There are 5 ways to turn a row about zero (a turn may also mirror it). The second row of each pair is the first, turned, with some noise. The first 45 pairs use one turn. New pairs use 3 turns, one after the other, and a turn may come again.
Known pairs, each followed by its turns in order:
[-18  17   3  20  39   4 -14  12]
[ 13 -36 -29  -5  -5  21   4   2] : Q369

[ 22 -34  28  -2  40  10  22 -40]
[  8  31  15  12 -38  43  17 -35] : Q460

[-14  -2 -18 -27   8  32 -14   1]
[-16  16 -29  23  14 -11   2 -21] : Q536

[-36 -16  12   9 -35  -2 -31 -25]
[-39 -17 -13 -18  28 -10  30  23] : Q741

[-13   0  -4   1 -19 -20 -59   6]
[ -2  19   8  -4  -8 -62  -3  16] : Q536

[-43   1   5  -4  18   2  17  12]
[-23 -20 -33 -13   8  -4   3  19] : Q369

[ -9  19   2  10  -9  39  21 -14]
[ 21  -1  23 -35  15   4   5 -17] : Q460

[  2 -14  -5  22  31   5   8 -11]
[  5  -2 -19 -19 -18  14  24 -14] : Q369

[ 30 -29  39  23  -9   2  -2  14]
[  2  -9  36 -21 -44  -5 -14  -9] : Q369

[-42   9 -54  17  -9 -10 -25  13]
[ 13 -20  -8 -17 -13 -55  -2  45] : Q460

[  5  11  -3 -21   3 -24   4  -7]
[ 20  22  -2  -6  -1  -4 -18  -9] : Q163

[ 20 -64  20  13 -41   4  18  13]
[ 13 -39  16 -42  37  20  18  34] : Q163

[ 29 -22  25   8 -19  15  12 -27]
[-13  13  24  -4 -28  29  28  -4] : Q536

[-38  27  27 -16 -13   4 -26  -9]
[  1 -36   4  25  19 -28   3  29] : Q369

[ 11 -35  31  -5 -27 -19  31 -41]
[-23  19  43 -26  -4 -38  30 -10] : Q369

[ 56   9  16 -15  12 -36 -20 -15]
[  6   8 -10 -53 -50  -3  -8   0] : Q536

[-25 -41 -13   5  32   1 -17  15]
[ 21  38  -4 -24  38 -15   1  10] : Q741

[ 17   1   8 -12 -31   7  -6  17]
[  3  12  24  11  -5  -6 -30  10] : Q369

[-35  20   9  -4  10 -22   9  19]
[-16  30 -11  16   1  27 -26   0] : Q163

[  5   6 -14  11 -19   8   2  44]
[ -3 -13 -12  -2  -2  41  23 -19] : Q163

[-22 -18   2   2  36  33   9  35]
[ -5 -11 -49 -20 -29   3 -16  17] : Q369

[ 15  -4  24  12  17 -31  -8  10]
[  3  13 -23  31  -5  13 -21  -1] : Q460

[-25  67  22   6  35  19   3  21]
[ 47 -41 -37  19  -5 -28  -6 -36] : Q741

[ 10  21  -8  12  14 -36 -24  18]
[ 11 -21  17 -24  16   6 -22 -30] : Q741

[  8  -6  20  25  43   4   1 -32]
[ 15  10 -47 -10   5  31 -19   7] : Q741

[ 24  -4 -22 -39  19 -17  48 -23]
[ 27   1 -50 -22  -3  47  17   0] : Q536

[-41  11  49   8 -19  35  -5   1]
[-20 -20 -47  33  18 -34  19   6] : Q741

[ -5   9   3 -11  42  67  -2 -52]
[-14 -40  -2  48 -11 -69 -15  -2] : Q163

[-19 -23  12  15  10  -1 -14  14]
[  0  14 -10  -2  36 -11  -3   2] : Q741

[-45   3 -10 -31   7 -16  13   3]
[  9 -23 -37  21  20 -11   8  21] : Q536

[ -8   4  -2   7   8   9  -7 -26]
[-15   0   7   6  -6 -24  -3   1] : Q163

[ 16  31   0 -15 -22 -18 -13 -13]
[16  2 29 20 34  0 -2  0] : Q369

[ 47 -14 -31 -22  10   3  21 -19]
[ 38 -15 -19 -23  13 -38   6 -26] : Q163

[ -6 -45 -12   7  36  -7   2  29]
[-16   6 -28 -12 -48  18  -7  22] : Q460

[-18  22   5  34  17  12  -3  20]
[ 28 -25 -16  12  23 -13 -17   1] : Q741

[ 30  -4 -51  34  -2 -21  34  15]
[-11  28 -47 -30 -12 -43  -3 -23] : Q460

[ 15 -15   3 -18 -44   0  17  53]
[-43   7   8 -34  41   9  10  27] : Q536

[  2 -43  12 -14 -25 -31  -5  -3]
[-37  32   9  25  -3   3   1  24] : Q460

[-13 -16 -18   0  34  46  17  34]
[ -3 -25 -16 -55 -29  27   3   5] : Q460

[-1 13  2  1  8  1 13 37]
[-14 -20  -2 -10  24   4 -22  -2] : Q536

[  2  -8 -24  48  10 -10  22   2]
[ 41  -6  32  -4  22  14  -7 -12] : Q536

[ -7  20   1  -9 -24  -5   2  43]
[  5   0  -4   2 -10  52  -2 -15] : Q163

[ -9  10 -17   5 -40  36 -23  -2]
[-21 -27   7  -2 -12 -37   1  36] : Q741

[ -1  -6  25  19   3  17 -43   7]
[ 30   0 -10  11  13  29   8  32] : Q460

[-36 -19  -6 -36   5  -5 -26   1]
[  6  18  37  34  28   5 -11 -10] : Q163

New pairs, each followed by its turns in order:
[-28  37 -21  -5 -38   9  25   6]
[-34  -7 -34 -16  -5  -8  45  10] : Q536 Q460 Q460

[-16 -15 -21  24  14  27  -9 -18]
[-11  22  -8  42 -10  10   1 -12] : Q163 Q163 Q163

[ 20 -39  30  -4  -7 -13 -11  22]
[-14 -32  -9  18  32  -1  31   9] : Q163 Q369 Q460

[-23   5 -29 -21  33 -32  30 -19]
[-28   7 -17  -6  39   1  23 -47] : Q369 Q741 Q460

[ 26  17 -15  21  25  11   9  15]
[ -1  12  32 -18   1  22   7 -26] : Q536 Q369 Q369

[-34   8 -19  35   1 -12  23   7]
[ 30  10   6  -5 -43   8   3  23] : Q369 Q163 Q460

[ 22 -37  -5  18 -25 -15  -3   1]
[-27 -21  35  15  12 -13 -14   8] : Q163 Q460 Q163

[  9  11   2 -28 -15  14 -27 -19]
[ -8  12  21 -12 -11  13 -32 -19] : Q741 Q741 Q460

[-15 -20  -5 -12  36   1  33 -11]
[ 22 -34 -13   1 -27 -16  -5 -17] : Q369 Q369 Q460

[  0 -27  44  15   1 -25  47  14]
[ 10  -2  -6 -42 -50 -13 -17  34] : Q163 Q741 Q536

[-24 -11 -27  14 -38  41  33 -11]
[-11 -18 -47   9 -37   8 -36  23] : Q369 Q369 Q369

[-11 -11 -48 -23   7   3 -17 -14]
[-21  43   3 -17 -14  -1  -7 -27] : Q741 Q163 Q536

[ -3   1  24   0  -7 -14  -4 -30]
[-25 -32  -8   7   6  -3  -7  -8] : Q536 Q536 Q536

[ 58 -11   9  32  39 -10 -11 -33]
[ 12 -26   2 -57  42   1  41   5] : Q163 Q460 Q741

[-23 -22 -11   7  44  11   2  -4]
[ 13   1  42  24  -8 -23   0  -6] : Q741 Q741 Q369

[-11  -6  -5  -6   6   1   2 -42]
[-14  -4  11  11   9  31 -21  -1] : Q460 Q369 Q460

[-14  10  43 -37  34 -20  22  -4]
[-25  17  29  45  -2 -34 -16  23] : Q741 Q741 Q741

[  9  19 -11  -6  47  -1  31  18]
[ -2   8  -2 -38  -4 -47  12  14] : Q369 Q163 Q163

[  4   8  19  -2  40   0   2 -44]
[-15  21  20 -15   4  -6 -10 -53] : Q163 Q536 Q741

[  0  14  14  21 -17  34  -1 -12]
[ 23   3  24 -14   0 -14  11  27] : Q741 Q369 Q460

[ -5 -26  13   0  15  10 -10   9]
[  9 -21 -19   7   4  13   7  15] : Q536 Q369 Q536

[  6   2 -22  20 -39  23  16   9]
[-25 -10   0  -9 -18  14   5 -45] : Q369 Q741 Q369

[ 21 -24  -4  24  -5 -17 -42   5]
[-11  22 -33  14 -31 -20  16  12] : Q741 Q369 Q460

[-20  27 -12 -17  18  -8 -11 -18]
[ 18 -19   7  -3  38   3   7  10] : Q741 Q369 Q369

[ 13 -19  -9 -10  -5   4 -20 -28]
[  3 -27 -21 -13   8  -3  -9  17] : Q163 Q460 Q741

[ -7  28  -2  29 -31 -11   3  -4]
[-23  12  -3 -13  31  -9  18  21] : Q369 Q369 Q536

[ -6  22 -16 -37  45   2  -5   4]
[  4  -6 -22  -1 -13  45  33 -21] : Q536 Q163 Q741

[ 16   2   5   8  21 -12   9  17]
[-22  -1  24 -10   6   4  -4  -3] : Q741 Q163 Q369

[-41 -17  -2  31  25 -10  10   2]
[  1  19   1 -36  28  22 -28  12] : Q163 Q536 Q741

[-36   8 -16  -5 -11  -5 -35  10]
[  9 -14  12 -23 -43  17   8  -7] : Q369 Q536 Q536

[-32   0   3   9  22  14  36  10]
[ 11 -21 -20  -8 -44 -10   0 -10] : Q369 Q536 Q460

[-26   6  36 -12 -22  22  13  65]
[ -5 -19 -46   8  31 -14 -42  43] : Q741 Q163 Q536

[ 11  14  -7 -28  62  18  -2  16]
[  9 -40 -19 -24 -42  17 -30   8] : Q369 Q369 Q741

[-49 -33  -8  32 -11  -3   3  54]
[ 10   6 -76  19  29  -2  18   7] : Q369 Q163 Q741

[  0  12   0 -13  18  33  38   8]
[ 19 -12  14  -1 -25 -10   8  40] : Q741 Q369 Q369

[ 25  17 -28  27  26  30 -14  25]
[  4  12  36 -33 -36  28  11  -5] : Q536 Q460 Q369

[-21  42 -41  34  -7  16  -7  12]
[ 13  -4   4  -3 -51  27 -32 -30] : Q460 Q163 Q741

[-28  28 -48   4   6 -15  -3 -48]
[ 12   8  18  27  -2 -19 -48  50] : Q460 Q369 Q163

[  5  46 -34  -1 -29   8 -15  -4]
[-23  18   3  43 -23   4  30  19] : Q536 Q741 Q460

[  0  29  19 -32  33 -43 -10  12]
[-19  -6   2 -24 -12 -27 -56  21] : Q536 Q460 Q460

[-19  30  -8 -11   1   9  -5  -3]
[-17 -19  -4  14  -7  14  11 -16] : Q741 Q163 Q460

[30 26  2 -6 -1 20 11  9]
[ -3   9   4 -35 -20 -10 -21  -6] : Q536 Q460 Q369

[ -4  41  11  12   3 -15  24 -18]
[ -6   2 -13  20 -17  44  13  -8] : Q741 Q741 Q163

[  6  -5   3  25  -5 -22 -19 -10]
[-11 -13  -9  13   4 -26  -4 -17] : Q741 Q741 Q460

[ 18 -33   6  20 -15  18 -28  34]
[-33 -44  13   2  30 -14  -3   8] : Q163 Q369 Q460

[  1 -16  63  19   4   6  -4  19]
[-43  12 -46   8  11  -2 -23 -12] : Q536 Q741 Q163

[ 15  22  30  31 -30 -12 -52 -33]
[-48  13  51  18  39  18 -15   4] : Q369 Q369 Q460

[-25   9   4 -48   4  11  -5   5]
[ -9  26  39  -8 -28  -9   9   5] : Q163 Q369 Q369

[-31 -13  46   8   0  -2  -5   2]
[ 20  18 -32   5 -15 -18 -21 -26] : Q369 Q163 Q741

[  1  22  -9  49 -27  -6  13 -19]
[  0 -40  -7 -29  12  35  18  -8] : Q536 Q163 Q163

[ 51  -4 -22 -10 -19  -6  -5  19]
[  9 -12 -38 -13   2 -32  23  19] : Q369 Q460 Q163

[-2  4 20 19 -9 25 19 -9]
[ -7   8  16  -2 -13  15 -27 -22] : Q460 Q369 Q741

[-21 -18 -15  -3  52   1  40 -15]
[ 29 -31 -21  21 -50   4  13 -10] : Q741 Q369 Q163

[-32  22 -31  -2   6 -31  -2  23]
[ 15  18   7   1  37 -33   4 -31] : Q536 Q536 Q369

[ 18 -34 -30   9 -40  -2 -21  28]
[-11  13  13  -3 -43   3  46 -32] : Q536 Q163 Q163

[  5  21  17  12 -14  11  36  -3]
[ -4  10  21 -18 -33   8  22   4] : Q460 Q460 Q369

[-11 -27 -13   8 -20 -12 -19   7]
[ -5  24  14 -18  19   4  10  22] : Q741 Q536 Q741

[-10   6  -3 -31   0 -14  -1  19]
[ -4 -29 -18  -9 -11  19   7   4] : Q741 Q369 Q536

